The rows come from 4 hidden closed curves, with some noise, and rows from the same curve form a group. Each curve winds through 8 dimensions. The rows are also pushed far along 5 directions, which tell nothing about the answers.
In the rows, zero is written as 128.
Some rows, each with its group after it:
[134 103 146  80 152 107 103 109 132 107 123  86 173 154 116  95 114 130
 111 123]	Vug
[145 112 139  63 141 110  81  94 129 134  83 110 120 170 126 122 128 123
 108 173]	kob
[111 154 116 154 133 164 160 102 125 164  83 109  80 158 108 138 119 118
 155 165]	fal
[146 130 114 108 141 124 148 141 123 122 185 133 154 100 124 117 120 149
 126 137]	fal
[134 152 149 142 136 151  84 130 125 159 107 166  85 122 105 167 118 118
 138 128]	kob
[117 120 151 126  98 109 115 134 127 106 120 137 122 135 129 125 132 129
 114 139]	Gufig
[111 108 133  76 175  87 141 141 128 116 126  11 209 166 134  73  99 113
 144 114]	Gufig
[134 124 110 134 156 138 174  94 126 135 117  87 141 138 126 110 135 156
 150 178]	fal
[142 124  97 140 129 150 175 125 120 155 169 149 133  71 131 105 174 133
 132 157]	Gufig
[ 57 158 116 170 129 166 185 121 145 180 108 102 124 125  99 101 172  52
 135  67]	Vug
[153 155 133 195  89 136 151 188 144 100 191 168  91  77 135 170 104 179
 140  95]	Vug
[ 70 151 126 164 125 139 142  99 131 134  82 127 109 167 124 152 133  90
 146 115]	Gufig
[121 155 132 162 136 143 118 136 150 112 120 116 124 143 111 140  99 174
 155 129]	kob
[ 97 132 138 160 108 105 170 137 146 136 120 127 108 119 125 132 157  83
 120 102]	Gufig
[ 94 149 170 141 153  87 129 165 141 112 105  67 148 173 105 145  70 112
 140  55]	fal
[ 75 149  96 134 173 143 161  85 105 174 101 115 167 134 129 126 180  87
 148 125]	fal
[ 90 136 152 141  99 120 133 145 145 127 110 110 112 142 117 117 134  99
 121 107]	Gufig
[130 182 136 160  77 162 114 141 111 136 108 162  48 143 116 176 102 139
 139 150]	kob
[150  94 131 104 141 123 124 111 105 127 152 145 166  97 124  97 149 142
 115 169]	Vug
[108  87 167  67 146  49 115 196 148  88 138  44 182 172 141  99  66 117
 115  77]	Vug
[ 87 137 121 161 129 125 184 139 139 157 126 160  98 126 104 142 130  83
 126 101]	Gufig
[142 115 149  74  98 130  58 120 118 108 135 183  95 152 124 149  97 135
  97 163]	kob
[127 115 165 143 115  88 134 166 133 107 160 134 116 114 127 155  98 102
 121  95]	kob
[111 135 105 128 166 122 167 111 128 141  93  81 161 157 114  98 125 123
 142 124]	Gufig
[139  92 141 101  87  77 127 199 155 111 202 179 119  74 148 123 136  68
  73  50]	fal
[124 107 136 113 128 124  79 104 100 130 110 182 131 121 154 157 159 140
 120 171]	kob
[137 117 120  98 132 144  71 109 106 128 123 176 147 120 138 130 149 163
 117 158]	fal
[161 104 169  96 118  91  71 139 105  79 117 140 125 168 137 162  62 162
 109 135]	fal
[150 109 128 119 142  91 173 183 161 101 177  69 163 121 119  85  78 127
 121  63]	fal
[151 117 141 147 108 123 130 121 114 118 150 167  99 101 132 156 128 124
 126 156]	kob
[116 100 151 115 103  94 156 164 165 118 195 181 107  92 115 133 135  90
  74  77]	Gufig
[ 92 159 132 153 123 155 130  99 141 138  57  59 111 180 111 110 130 129
 160 157]	Gufig
[101 152 123 196 151 135 204 139 142 169 134 124 115  94 106 142 152  90
 148  79]	Vug
[126 138 143 135 128 102 169 183 141 113 170  94 142 120 104 107  88 129
 128  90]	Gufig
[125 134 143 133  97 131 140 153 116 146 150 191  90  99 104 140 133 112
 102 128]	Gufig
[110  99 121 115 147 115 144 131 138 148 173 180 140  82 127 122 164 102
 115 140]	kob
[141 166 162 203  79 181 122 148 125 154 123 197  36  99  74 160 113 152
 136 148]	Vug
[127 160 122 164 136 135 135 111 139 120 100 133 104 152 111 155 107 154
 151 144]	fal
[141  72 104  66 149  72 162 126 120 118 173 113 195 103 163  86 158  69
  88  93]	fal
[153 109 153 143 125  98 139 171 146 116 162 169 123  90 117 139 123 150
 100  84]	Vug
[111  88 158 106 118  91 105 141 131 126 143 171 128 110 146 146 153  89
  92 101]	kob
[126 130 111 142 141 135 166  98 123 155 125 155 135 100 125 128 188 120
 107 115]	Vug
[165 128 153 125 109 126  61 149 108  90 135 163 115 126 143 164  91 205
 138 170]	kob
[164 148 108 129 117 127 119 135 139 113 139 136 118 116 137 133 128 155
 127 124]	Vug
[107 149 141 151 104 110 136 158 120 120 138 161 110 123 126 156 120 116
 124 110]	kob
[154 145 170 132  80 117  77 154 114 108 112 152  58 148 129 182  78 138
 127 151]	fal
[164 192 133 175 136 174  95 115 122 118  73  85  92 177  91 147  51 196
 189 166]	Gufig
[ 95 118 119 149 112 122 173 182 175 126 198 140 133  84 131 110 137  89
 116  52]	Vug
[123 160 111 148 159 115 160 104 132 127 125  86 153 123 128 129 149 137
 161 159]	fal
[171  99 120  87 135 125  78  90  91 105 129 180 130 133 153 150 119 189
 129 231]	Vug
[119 133 156 137 123 105 124 150 124 115 119 136 117 150 120 159  90 120
 119  88]	fal
[117 136 105 132 114 164 142  65 132 175 114 183  91  99 115 123 215  80
 104 161]	Gufig
[128 113 136 105 115  95 110 125 108 103 141 170 146 124 142 141 137 124
 103 137]	kob
[142 140 100 185 154 119 207 121 119 120 175 120 162  75 139 133 153 151
 161 143]	kob
[144 114 118 139 129 115 125 112 116 116 135 145 138 106 158 143 151 128
 137 153]	Gufig
[ 87 123 124 148 140 107 167 137 115 158 146 152 140  92 147 149 178  68
 125  98]	kob
[153 126 161  98 123  96  54 158 109 107 108 148 120 155 130 161  73 136
 119 115]	Vug
[117 123 149 120  95 125  85 145 102 146  82 193  92 139 133 156 142 131
  98 126]	Vug
[106 106 123 108 141 132  89 112 118 122 107 109 157 151 158 124 130 124
 146 146]	Vug
[128 102 145 105 137 104 146 139 135 120 143 105 136 137 126 119 111 131
 116 131]	fal

New rows. What belongs after each?
[119 181 141 196 143 121 176 164 146 129 138  97 131 114  94 143 107 145
 157  81]	fal
[112 102 153  95 121 123  80 134 139 118 114 124 127 152 139 125 124 145
 116 142]	fal
[110 102  79  90 163 118 154  98 154 133 142  88 186 124 154  79 176  97
 127 124]	Vug
[131 109  95 102 139 155 105  57 123 133 122 138 159 116 146 100 193 123
 125 180]	Gufig
[161 155 130 170 113 129 149 162 175  82 173  95 134 107 103 107  92 176
 138  85]	Gufig
[104 137  79 138 168 151 155  51 104 139  97  82 181 147 149 110 166  95
 165 150]	kob
[122 149 118 169 119 148 147 114 117 149 110 159 101 113 136 163 164 138
 132 125]	Vug
[141 103 130  78 116 107 101 102 101 133 130 157 135 115 154 131 171  88
  91 146]	fal
[112 172 134 196 121 165 172 120 138 146 114 107  95 122 102 140 141 156
 153 135]	fal
[131  96 135  53 151 109  53 108 116 106 130 154 170 151 131 118 112 140
 109 162]	kob
[101 125 144 149 119 130 155 172 145 131 160 110 141 107 125 115 134 125
 120  65]	fal
[126  86 164 106 109  87 110 156 143 119 160 166 114 103 140 143 139  85
  85  88]	kob
[101 127 142 144  92 121 161 163 165 133 160 136 106 100 111 107 152  94
 101  84]	Gufig
[145 140 142 144 138  97 148 133 157  85 116  31 150 157 117 102  90 164
 154 138]	Gufig
[101 147 130 144 131 137 120 103 121 141  82 138 105 156 118 146 132 129
 148 173]	kob
[150 179 121 184 107 188 123 134 128 128 128 137  99 114 104 136 115 201
 157 141]	fal
[ 83 121 167  99 123 106  59  96 103 109  33  95 125 221 138 147 101 109
 136 161]	Gufig
[127 123 149 104 133 108 100 175 127  98 139  83 167 152 126 110  68 146
 131  91]	Gufig
[101 132 165 123 126  98  98 168 135 115 115 116 117 159 118 147  80 124
 138 123]	kob
[116 135 112 178 129 116 186 191 150 117 203 115 157  71 144 122 124 116
 150  52]	Vug
[139 152 131 124 141 145 103 146 136 117 110  69 140 163 113 110  77 165
 156 122]	fal
[139 101  84 110 155 140 145  65 130 143 138 160 162  92 148 107 209 140
 115 172]	kob
[ 60 188  95 197 126 187 188 102 131 194  59  58  75 164 122 131 144  43
 196 130]	kob
[155  84 158  61 134  82  76 120 103  83 154 131 158 147 141 133  83 122
 110 166]	kob
[102 160 137 178  95 147 137 144 147 142 134 140  86 104 114 139 143  86
 141 109]	Gufig
[107 125 141 140 120 109 132 172 137 138 112  91 120 136 140 126 114  81
 140  81]	fal
[102 112 145 121 105 138 107 143 146 141 129 160 100 122 129 133 148 123
 109 123]	fal
[146 134 130 127 149 119 146 142 144  98 153  39 148 149 135 119  72 158
 163 134]	kob
[110 101 119 132 127 123 150 106 132 157 137 166 121  91 145 132 195  74
 107 121]	kob
[144 114 132 126 122  97 134 133 127  96 176 134 152  94 143 127 135 122
 127 140]	Gufig
[102 153 138 161 125 122 140 148 155 116 131  64 135 134 121 117 111  98
 161  99]	Gufig
[ 99 141 127 110 149 124 114 137 137 151 121 130 140 134 109 120 123  79
 129 100]	kob
[ 97 183 127 190 118 174 150 137 139 136 121 104 101 143  97 138  94 119
 167  96]	Vug
[131 140 161 139  93 131 103 129 113 137  83 164  64 153 119 173 118 131
 107 129]	Gufig
[131 128 131 123 109 126 117 109 132 128 114 163  97 131 122 135 144 126
 109 155]	kob
[101 165 137 185 116 166 157 141 119 166 109 141  93 119  89 132 128 105
 148 117]	Vug
[149  83 122  60 162  92  96 114 113  81 171 111 197 140 154 112  94 147
 126 161]	Vug
[134 143 131 158 131 131 178 158 168 126 181 117 103 104 104 132 103 139
 140 113]	kob
[105 193  81 230 155 197 206  93 138 163 126 102 116 110 102 138 138 116
 200 126]	kob
[ 83 169 141 162 132 151 120 139 133 133 102  99 100 174 112 163  71  96
 170 102]	Vug
[178  95 134  89 140 106  80 117 134  94 124 133 152 133 140 116 119 187
 110 159]	Vug
[128 116 122  94 119 122 103 107 101 125 113 175 124 143 148 151 143 143
 105 158]	Vug
[158 163 113 164 126 160 144  99 104 150 117 149  85 110 128 165 143 168
 156 197]	kob
[136 143 140 149 102 131 130 154 148 127 129 160  96 122 100 131 117 132
 106  85]	Gufig
[131 115 171 105  98 113  93 180 139 131 118 144  79 152 111 138  76  93
  95  74]	fal
[111 140 147 112 147 103 106 144 107 127  85 100 147 177 117 137  87 113
 131  98]	Vug
[ 93  97 169  56 115 112  41 123 110 141  95 131 125 159 140 125 137  63
 102 143]	Gufig
[144 116 131 143 108 111 127 151 148 110 167 158 126  85 137 127 143 119
 115 104]	Gufig
[118 138 146 138 129 122 142 172 155 130 108  67 110 166 105 115  66 104
 136  68]	fal
[ 82 119 116 117 160 102 162 148 147 135 134  77 155 150 136 115 108  81
 148 101]	Vug
[123 136 106 162 115 134 167 143 117 150 127 183 119  90 133 134 173 140
 113 112]	Vug
[107 173 140 176 139 162 136  97 135 153  49  69 101 174  98 138 123 137
 159 126]	Vug
[130 154 147 175  88 128 144 137 136 108 130 165  79 127 114 167 116 144
 117 108]	Gufig
[146  97 182  72 101  86  50 169  93 107 133 192 121 138 123 152  89 128
  78 118]	Vug
[128 132 119 124 147 121 170 124 152 145 145 101 122 120 120 121 137 114
 129 130]	kob
[154  74 176  75  97  63  61 180 145  76 178 165 140 104 148 130 107 116
  76  86]	Gufig
[108 130 146 151 104 156  94 145 119 137  84 133  93 156 133 147 110 139
 141 123]	fal
[171 138 154 132 114 128  70 139 109  94 121 150 100 140 124 159  72 216
 155 216]	kob
[113 129 135 116 108 155  80 103 112 136  91 123 100 162 146 148 119  91
 138 141]	kob
[151 113 108 115 160 117 181 141 126 121 170  71 172 116 134  91 108 155
 148 149]	fal
